The rows come from 5 hidden closed curves, with some noise, and rows from the same curve form a group. Each curve winds through 8 dimensions. The rows are also pushed far along 5 directions, which tell nothing about the answers.
In the rows, zero is written as 128.
Known rows, each followed by its group:
[171 130 183 180 126  82 112  95 110 183 130 132  82 171 138 124  72 149
 181 106 102 113] => (4)
[129 162 167 118 129 124  81 154 132 136 146 168 177 100 129  76 113 110
 159 131 179 123] => (1)
[ 97 137  54  77 130 112 102 171 185  30  91 132 164 124  88  95 151 119
  15 135  63 133] => (3)
[113  82 136 157 177 103 147 116 158 127  99 118 137 177 117 115 119 133
 101 108  53 123] => (3)
[169 166 181 133 101 151 134 105 130 159 199 157 163  69 139 108  91 109
 126 128 142 126] => (3)
[ 49  78 117  96 178 134 127 119 129 171 107 135  88 135 144 114 169 148
 213  99 202 129] => (0)
[ 92 119 157 114 144 133 103 134 143 166 107 165 154 103 142  70 115 132
 180 113 175 131] => (1)
[153 156 101 127 125 116 173 113 130 125 128 102 110 138 141 158 113 129
  89 117  86 145] => (2)
[ 89 123  83 105 121 150 107 175 117  66  90 133 165 140 111 146 156 108
  88 152 122 137] => (3)
[ 76  99 111 118 151 121  80 121 139 138  87 138 172 161 124  76 136 160
 145 162 128 126] => (0)
[165 168 135  94  62 170 134 107 101 100 194 116 143  98 112 164 111 121
  89 148 135 118] => (0)
[167 160 128 158  97 117  80 129 131  93 188 148 169 137 103 127 105 111
  84 168  88 116] => (4)
[115 153 131 118 145 110  92 160 158 136 106 164 162 111 134  64 113 135
 166 123 170 145] => (1)
[124  94 138 109 139 144 146  95  98 125 129 119  95 146 145 173 155 138
 133 124 125 136] => (2)
[172 193 123 102 129 108 166 128 194 100 174 127 157  85 122  89  88 111
  63  88 106 138] => (4)
[203 151 181 190 125  90 128 116 127 153 143 135 119 138 144 117  85 126
 164 111 125 130] => (0)
[123 127 124 120 138 111 150 123 151 143 120 120 126 122 153 136 104 106
 104 124 117 125] => (4)
[125 142 145 106 115 124 116 139 150 170 114 132 117  76 139  75 122 149
 192 122 216 123] => (3)
[133 140 140 153  86 165 110 136 111 130 181 136 167  93 106 136 131 115
 145 161 173 115] => (0)
[ 66 131  69  10 113 179 156 143 124 110 110  92  95  88 125 141 173 133
 104 129 186 116] => (0)
[116 106 137 129 104 151  86 120  73 124 116 123 158 165 136 159 139 128
 162 178 172 116] => (2)
[118  76 128 138 169  95 119 144 119  93  72 124  78 194 131 164 154 119
 121 112  87 129] => (1)
[162  87 156 169 125 138 123  94  85 133 137 110 104 179 132 175 138 164
 189 155 144 134] => (4)
[ 93 165 107  88 142 135 126 155 160 137 111 127 189  92 124  62 136 138
 144 125 195 136] => (1)
[197 149 165 137 125 115 178  78 107 147 171 121  73 127 159 176 107 127
  98 105  68 140] => (0)
[ 73 122  85 109 119 155 121 156 126 120  94 121 154 137 106 119 132 135
 128 143 138 125] => (2)
[ 61 112  74  92 131 149 149 157 118 118  95 111  98 128 116 162 161 129
 127 112 147 136] => (1)
[ 89  90  96  64 170  94 161 130 151  89  50  92  63 170 123 138 149 138
  78  69  74 123] => (1)
[146  93 181 142 138 139 117 130  84 138 120 125  95 155 135 157 147 131
 193 135 170 116] => (2)
[130 117 125 142  66 180  72 138  58  93 169 142 134 136 106 192 155 119
 151 190 167 118] => (0)
[123 122 151 136 186  75 134  95 180 166 122 146 126 137 150  69 101 143
 145  80 104 138] => (2)
[ 96 105  80 146 155 111 134 135 153 131  86 114 137 143 130 112 150 139
 120 139 113 134] => (1)
[118 130 147 104 156 120 126 128 152 145 129 128 131 118 131  75 129 133
 179  93 196 116] => (2)
[210 173 144 161 107 104 155 122 127 107 139 123 119 129 132 148  93 124
  86 109  70 148] => (0)
[115 160 106  66  95 133 143 118 128 139 125 101 113  94 130 125 122 136
 101 123 146 114] => (4)
[151 161 170 176 108 117  94 133 125 159 147 152 183 113 113  80  92 120
 123 152  98 111] => (4)
[ 93 132  98  75 124 148 117 119 146  84 144 140 167 115 111 111 140 121
  67 124 104 128] => (3)
[124 105 134 144 101 159 120 116  73 145 110 108 124 165 125 164 127 157
 182 162 155 126] => (2)
[126 126  99 142 144  97 128 126 176 105 147 131 126 137 106 114 120 131
  85 118  71 131] => (4)
[134 128 129 181 109 110  87 114  95 144 144 127 140 167 119 151 118 135
 137 175 105 115] => (1)
[144 125 141 147 156  83 130  94 146 148 100 119 131 180 143 101  87 157
 154  97 107 138] => (2)
[114 104 134 167 147  84  98 121 147 158 115 132 110 150 120  97 120 139
 146 129 105 109] => (1)
[116 135  80  59  85 169 124 128 104  65 128 104 122 128 107 164 158 143
  90 148 147 129] => (3)
[ 93 139 102  47 121 161 149 159 141  86 111 135 125  80 124 129 149  98
  61 105 123 131] => (1)
[ 69 121  87 115 126 159 100 170 102  97 120 135 144 145 100 151 167 129
 165 137 184 140] => (1)
[ 97 118  98  91 112 165 118 143  95  97 130 113 108 142 110 161 161 130
 152 133 181 117] => (2)
[ 96 120 108 147 161 115 116 168 152 119  93 142 170 142 125 105 134 109
 119 139 117 136] => (4)
[ 98 158 114  48 120 156 150 138 136 148 147 125 101  74 136 114 132 126
 141 108 195 122] => (0)
[101  75 131 168 147 128  72 133 108 127  85 161 149 160 135 119 165 153
 177 169 137 148] => (3)
[170 136 158 173 113  87 118 105  98 165 129 114  92 169 146 158  88 131
 152 138 108 115] => (2)
[122  77 154 153 145 113 108 145 130 106  83 132 138 171 119 136 119 115
 120 133  89 119] => (3)
[ 78 103  84  36 131 152 165 124 122 128  87  79  61 121 137 151 168 145
 123 117 167 114] => (0)
[ 96 125 150 100 119 145 102 117 108 167 120 128 162 118 150  99 123 126
 197 134 233 105] => (2)
[107 126 141 145 143 114 123 136 142 168 106 130 125 128 109  76 117 150
 155 108 117 116] => (4)
[150 164 147 108 108 144 132 116 141 127 193 143 166  79 139 119 112 102
 130 119 186 128] => (4)
[ 92 119  74  43 108 177 170 140 115  79 121  90  78 117 105 175 165 126
  79 110 130 117] => (4)
[125 108 126 102 112 166 132 109 111 116 123 116 139 121 128 128 155 149
 141 141 163 127] => (1)
[124 121 129 115 160  95 125 128 172 118 108 121 133 132 121  77 132 137
 124 101 133 118] => (3)
[130 125 123 144  79 174 128 130  52 131 152 116 103 135 125 218 145 126
 144 171 141 133] => (1)
[146 194 151 102  93 146 127 140 131 130 175 152 168  71 120  98  89  89
  91 110 132 114] => (4)
[147 116 120 128  72 174 112 116  36  92 143  99 110 168 120 226 160 125
 119 188 134 114] => (3)
[169 138 169 172 153  82 129 118 155 166 115 148 123 116 158  84 106 135
 155 107 119 142] => (3)
[146 159 156  99  74 170 127 116 107 162 189 119 137  70 134 129 107 108
 135 164 186  93] => (0)
[176 136 128 174 123 111 149  97 110 131 166 123 107 152 147 184 116 112
  98 136  70 137] => (2)
[137 127 113 154 134 124  72 138 129  59 144 164 181 185  98 130 122 134
  90 164  58 150] => (0)
[209 145 192 115  81 151 160  99  81 134 176  89  86 107 140 179 114 112
 136 125 168  94] => (3)
[ 69  93  92  69 127 159 109 162 129  51  98 122 153 148  95 143 155 107
  87 131 134 114] => (3)
[147 164 168 160 128 125  97 129 148 138 165 181 212 121 126  82  63 111
 132 127 110 141] => (4)
[139 145 157  80 109 132 143  96 124 141 135 114 129 111 136 115  98 132
 118 102 140 112] => (3)
[ 85  62 135  99 143 144 128 114 107 142  82 102  97 148 137 137 167 137
 157 135 162  99] => (2)
[157 159 157 180 155 108 115 148 159 146 135 172 189 120 131  72  92 127
 139 135  99 157] => (0)
[148 148 145 142 107 127  90 117 114 136 155 131 153 134 114 108 119 156
 169 156 163 122] => (4)
[ 66 111  96 118 181  86 120 146 197 136  76 144 166 141 140  74 103 115
 113 110 110 135] => (4)
[167 159 135 113  82 163 112 147  84 100 149 138 129 104 134 167 137 118
 122 168 153 139] => (1)
[127  95 168 136 119 128  99  94  97 177 119 111 107 153 133 114 126 163
 207 144 182  96] => (2)
[116 115 152 127  99 155  69 109  96 111 140 150 196 152 110 123 115 138
 123 174 117 118] => (3)
[158 148 127 173 152  78 150 145 149 119 127 123  97 159 119 143 101 115
 115  84  76 140] => (1)
[149  76 131 163 134 133 137 102  76 103 109 107 107 193 152 214 156 117
 109 163  82 130] => (2)
[ 81  81 114 118 171 116  97 100 114 149  99 130  99 177 135 112 174 184
 203 131 163 136] => (0)
[152 112 147 139 121 174 113 113  67 110 171 133 123 150 132 180 173 140
 170 173 163 138] => (0)

New rows, each followed by its group:
[157 139 153 101 127 158 176 115 101 152 179 111  66  90 154 170 153 111
 164 110 195 121] => (0)
[157 136 110 108  86 179 157 132  82  82 141  91 118 126 112 196 161 130
  81 167 113 128] => (4)
[ 72 107  80  83 132 170 124 142 122  87  92 136 162 125 120 131 174 146
 109 146 134 157] => (3)
[110  37 155 191 142 123  87  87  87 156 121 133 106 192 145 175 150 147
 213 160 154 122] => (4)
[127 107 101 110 168 111 177 107 138 122 103  91  73 147 136 142 171 158
 118  98 107 141] => (0)
[164 114 148 152 163  93 158  95 150 158 115 122  82 129 157 109 135 158
 155  96 119 144] => (3)
[ 58 108  99  61 155 162 134 135 117 139  94 131 111 123 139 121 170 160
 183 116 201 150] => (0)
[ 55  85  92 108 162 162 120 168 124 125  70 128 139 138 124 118 184 150
 183 148 189 144] => (0)
[ 78  80 112  76 139 140 143 112 113 113  79  91 111 169 121 148 148 143
 120 113 126 111] => (3)
[105  80 133 168 136 117  74 110  86 141 101 128 128 200 126 140 143 156
 188 162 140 118] => (3)
[145 134  99  99 137 135 214 109 117 120 113  72  72 144 139 185 136 132
  86  94  92 137] => (3)
[ 91 148  92  89 112 147 116 158 131 105 104 117 166 109 102 101 152 130
  93 146 137 118] => (4)
[146 133 129 135 113 120 120 149 145 121 117 128 123 102 124 116 128 125
 111 146 121 125] => (3)
[158 131 154 138  89 154 117 127  62 124 152 125  88 152 121 196 120 129
 155 149 132 124] => (2)
[125 141 158 159  88 154  47 119  75 151 164 154 196 142 119 112 120 141
 196 196 191 114] => (3)
[183 163 168 150  87 129  95 146 130 101 160 146 184 102 111 113  98 100
  77 169  96 113] => (3)
[155 148 162  68 119 126 190 107 118 161 137  95  58  80 167 156 123  98
 111  85 156 104] => (2)
[170 166 161 114  68 189 114 135  78 107 208 144 155  73 124 163 143  88
 117 167 178 113] => (1)
[107 108 107 110 139 110 115 129 152  84 108 129 131 148 108 121 133 116
  51 118  48 118] => (1)
[183 177 165 143  96 120 119  99 112 123 180 146 160 130 129 136  71 113
 105 118 100 131] => (1)
[ 83  57 130 139 140 141  71 116 109 122 108 132 157 190 130 135 143 142
 192 174 179 114] => (4)
[106 124  97  75 121 138 133 138 133  80  85 128 137 125 129 136 140 124
  61 123  90 143] => (3)
[ 68  76  84  77 150 163 165 152 127 100  69  90 107 131 121 150 193 125
 100 132 135 117] => (2)
[171 172 154 113  98 131 151 108 107 141 175 122  98  94 144 152 115 114
 142  97 170 124] => (4)
[183 121 150 156 151  87 191 134 163 122 102 100  81 128 138 146 107 101
  57  96  36 123] => (3)
[218 183 146 158 109 118 143 113 150 105 188 149 156  86 132 117 112 113
  51 142  56 146] => (3)
[159 180 133  98 112 158 151 140 141  98 184 128 174  75 117 113 128  99
  85 125 149 122] => (3)
[ 82 147 102  87 115 156  98 136 127 118 116 137 202 128 116  88 122 148
 151 144 183 137] => (2)
[179 190 134 124 114 114 177 135 143 133 174 122  90  94 129 141  89  96
  89  86 100 126] => (2)
[122 160 129  71 116 123 161 110 129 171 107 114  84  87 157 109 116 143
 161  73 188 132] => (0)
[156 173 127 129 147 109 159 150 184 111 135 134 179 101 129  89  95 100
  73 109  97 140] => (4)
[120 148 109 132 175  86 155 123 179 145 111 131 153 128 151  89 110 123
 109  96 103 148] => (2)
[ 86 133  80  90 129 155 122 143 158  77 146 156 175  99 108 115 150 107
  51 133  89 140] => (3)
[137  90 169 146 125 124 120  97  91 175 101  99 108 159 154 141 128 146
 197 148 178 103] => (4)
[141 112 131 143 177 104 164 115 144 120  98 130 120 164 148 134 127 134
 102  96  62 156] => (0)
[148 125 135 161 174 102 122 113 146 123 138 142 144 157 129 106 140 147
 129 130  89 146] => (0)
[109 125 124 114 147 125 123 138 161 104 138 134 157 138 107  98 113 121
 125 102 136 121] => (3)
[ 57  60  99 137 189 114 129 158 136 143  42 114 112 174 138 125 167 136
 182 121 158 131] => (4)
[108 106 120 171 161 102 102 123 160 133 104 150 189 154 132  82 118 127
 113 145  84 134] => (1)
[151  91 129 130 100 184 181 125  69 112 131  82  73 135 124 224 169 122
 102 161 106 116] => (4)
[ 74 114 123 120 137 132 115 109 132 162 124 140 145 131 130  98 118 141
 191  97 188 125] => (1)
[127 145 117 109 118 123 148 109 151 123 160 120 130 104 120 127 114 117
  77 106  97 120] => (0)
[ 87 131 113  63 134 165 140 142 142 107 137 117 150 104 114 109 149 120
 147 102 206 117] => (3)
[131  92 112 102 105 182 148 126  79  63 147  96 101 159 109 218 169 115
 102 146 129 117] => (3)
[100 118  94 110  89 161 109 143  96  87 116 116 145 148 109 166 135 106
  82 163 108 108] => (2)
[124 116 115  98 101 163 111 123 113  83 141 118 167 138 128 159 134 108
  94 175 142 116] => (4)
[127  97 144 164  86 164  49 129  48 113 126 151 159 160 126 171 159 137
 170 214 156 128] => (3)
[110  60 158 142 144 132 123 106 105 158  93 108 100 160 140 136 151 143
 169 145 141 102] => (2)
[141 123 145 143 146  98 145 131 140 153  99 116  91 133 143 112 117 137
 189  79 177 129] => (0)
[ 62 132  61 140 158  84 107 145 179 119  97 137 169 156 107  86 115 127
  92 112  81 135] => (1)
[ 62 120 114  95 133 144 115 152 127 148  87 123 146 109 112  84 154 135
 150 121 171 110] => (4)
[116 110 101 164 135 111  66 136 132  82 120 143 172 188  91 115 136 153
 115 170  81 134] => (4)
[182 159 163 149 105 135 142 117 113 131 166 141 145 124 141 155  78 110
 111 136  97 140] => (4)
[107 154  96  71 128 137 180 153 123 123 123  96  70 103 127 158 148 120
 149  69 200 131] => (1)
[122  95 138 191 132 101  38 130 114 109 101 174 178 184 119 111 125 139
 135 182  78 137] => (3)
[110 113 118 170 100 148  79 146  90 120 126 160 150 139 113 154 139 131
 137 177 110 140] => (0)
[ 88  85 116 112 136 135 127 134 129 132  97 133  92 126 136 141 146 128
 147 115 144 130] => (3)
[ 70  74  89  58 151 138 151 106 107 131  51  79  71 163 150 147 183 166
 153 117 168 123] => (0)
[ 76 100 119 127 158 131  85 157 144 108 109 159 166 137 114  91 153 117
 152 127 158 125] => (1)
[144  88 137 157 165  60 121 128 167 120  66 113  87 174 129 106 119 142
 117 105  71 120] => (3)
[136 113 128 169 112 150  96 126 117 114 170 149 150 145 105 145 126 138
 146 169 124 133] => (3)
[161 184 133 100  76 157 145 116  98 112 184 127 117  85 115 157 123 126
  98 111 131 133] => (4)
[130 201 101  86 130 103 196 158 190 135 139 115 108  59 122 100  94  96
  58  55 101 132] => (1)
[176 138 130 127 109 110 151 109 140  96 164 108  81 141 116 165  99 112
  73 106  70 112] => (3)
[118  86 126 168 116 148  88 134  94 117 147 133 127 160 116 171 151 113
 140 187 125 108] => (4)
[161  94 158 172 120 128  93 117 100  96 135 126 141 178 112 155 134 128
 125 167  96 112] => (3)
[ 61  81 116 102 140 146  78 155 133  81  93 140 176 164  98 110 144 125
 138 138 153 115] => (3)
[137 153 160 165 143 123 112 142 164 158 139 154 214  99 124  52  99 122
 129 151 122 127] => (2)
[120  97 141 202 140 111  62 136 133 133 149 162 169 166 112 113 115 117
 148 178 100 112] => (4)
[110 123 157 160 135 104  83 106 130 173 141 158 147 133 128  84 111 147
 198 115 167 126] => (4)
[155 111 165 170 169  92 138 117 152 126 107 132 144 165 127 105 106 130
 115 103  62 135] => (1)
[153 133 130 128  72 184  99 146  54  73 169 129 131 147  99 202 148 113
 117 181 134 118] => (2)
[166 159 140 134  91 175 109 124 101 108 191 150 177  82 124 132 156 125
 115 182 152 137] => (3)
[108 123 140 186 187  69  81 161 172 142 103 172 171 162 120  68 105 126
 141 129  81 141] => (2)
[145 145 128  91  80 147 142 112  78 136 138  96  81 120 147 189 124 118
 118 143 151 110] => (4)
[158 143 176 153 126  85  90 105 127 155 137 146 128 161 131 104  67 141
 151 120 101 120] => (2)
[165 140 147 143  72 146 120  92  79 148 183 110 105 119 127 172 125 124
 126 162 135  99] => (1)
[172 167 173 136  75 169 120 136  80 146 167 134 152  97 138 151 102 117
 176 157 199 127] => (3)
[142  97 130 118  81 159  93 105  59  88 126 125 106 153 131 200 161 135
 108 178 112 127] => (3)
[202 123 169 115 101 149 179  82  72 112 138  89  82 152 154 210 121 124
 104 123 102 125] => (2)
[138 146 141 125 106 123  91 115 117 134 161 146 122 132 122 121 108 142
 162 128 152 126] => (0)
[122 183 110  86 116 129 134 131 182 130 186 135 152  61 112  73 112 126
 110 108 167 123] => (4)
[167 141 175 118 103 130 162 106 120 180 155 124  70  79 160 141  98 116
 161  97 169 117] => (3)
[150 136 128  92 109 175 183 131  99 116 137  91 110 100 142 181 151 115
 121 135 172 128] => (4)
[ 57 105  72  99 107 187 101 149 110 121 110 135 164 101 124 126 183 138
 154 181 200 134] => (1)
[129 130  86  94 170  95 186 125 187  98  86 117  97 120 141 110 141 135
  57  70  62 157] => (3)
[ 70 116 107 104 151 109 100 126 155 142  83 144 155 136 133  73 124 139
 130 115 126 128] => (0)
[128 125 157 123 190  61 135 142 181 150  81 139  92 139 149  68 103 123
 161  53 134 130] => (1)
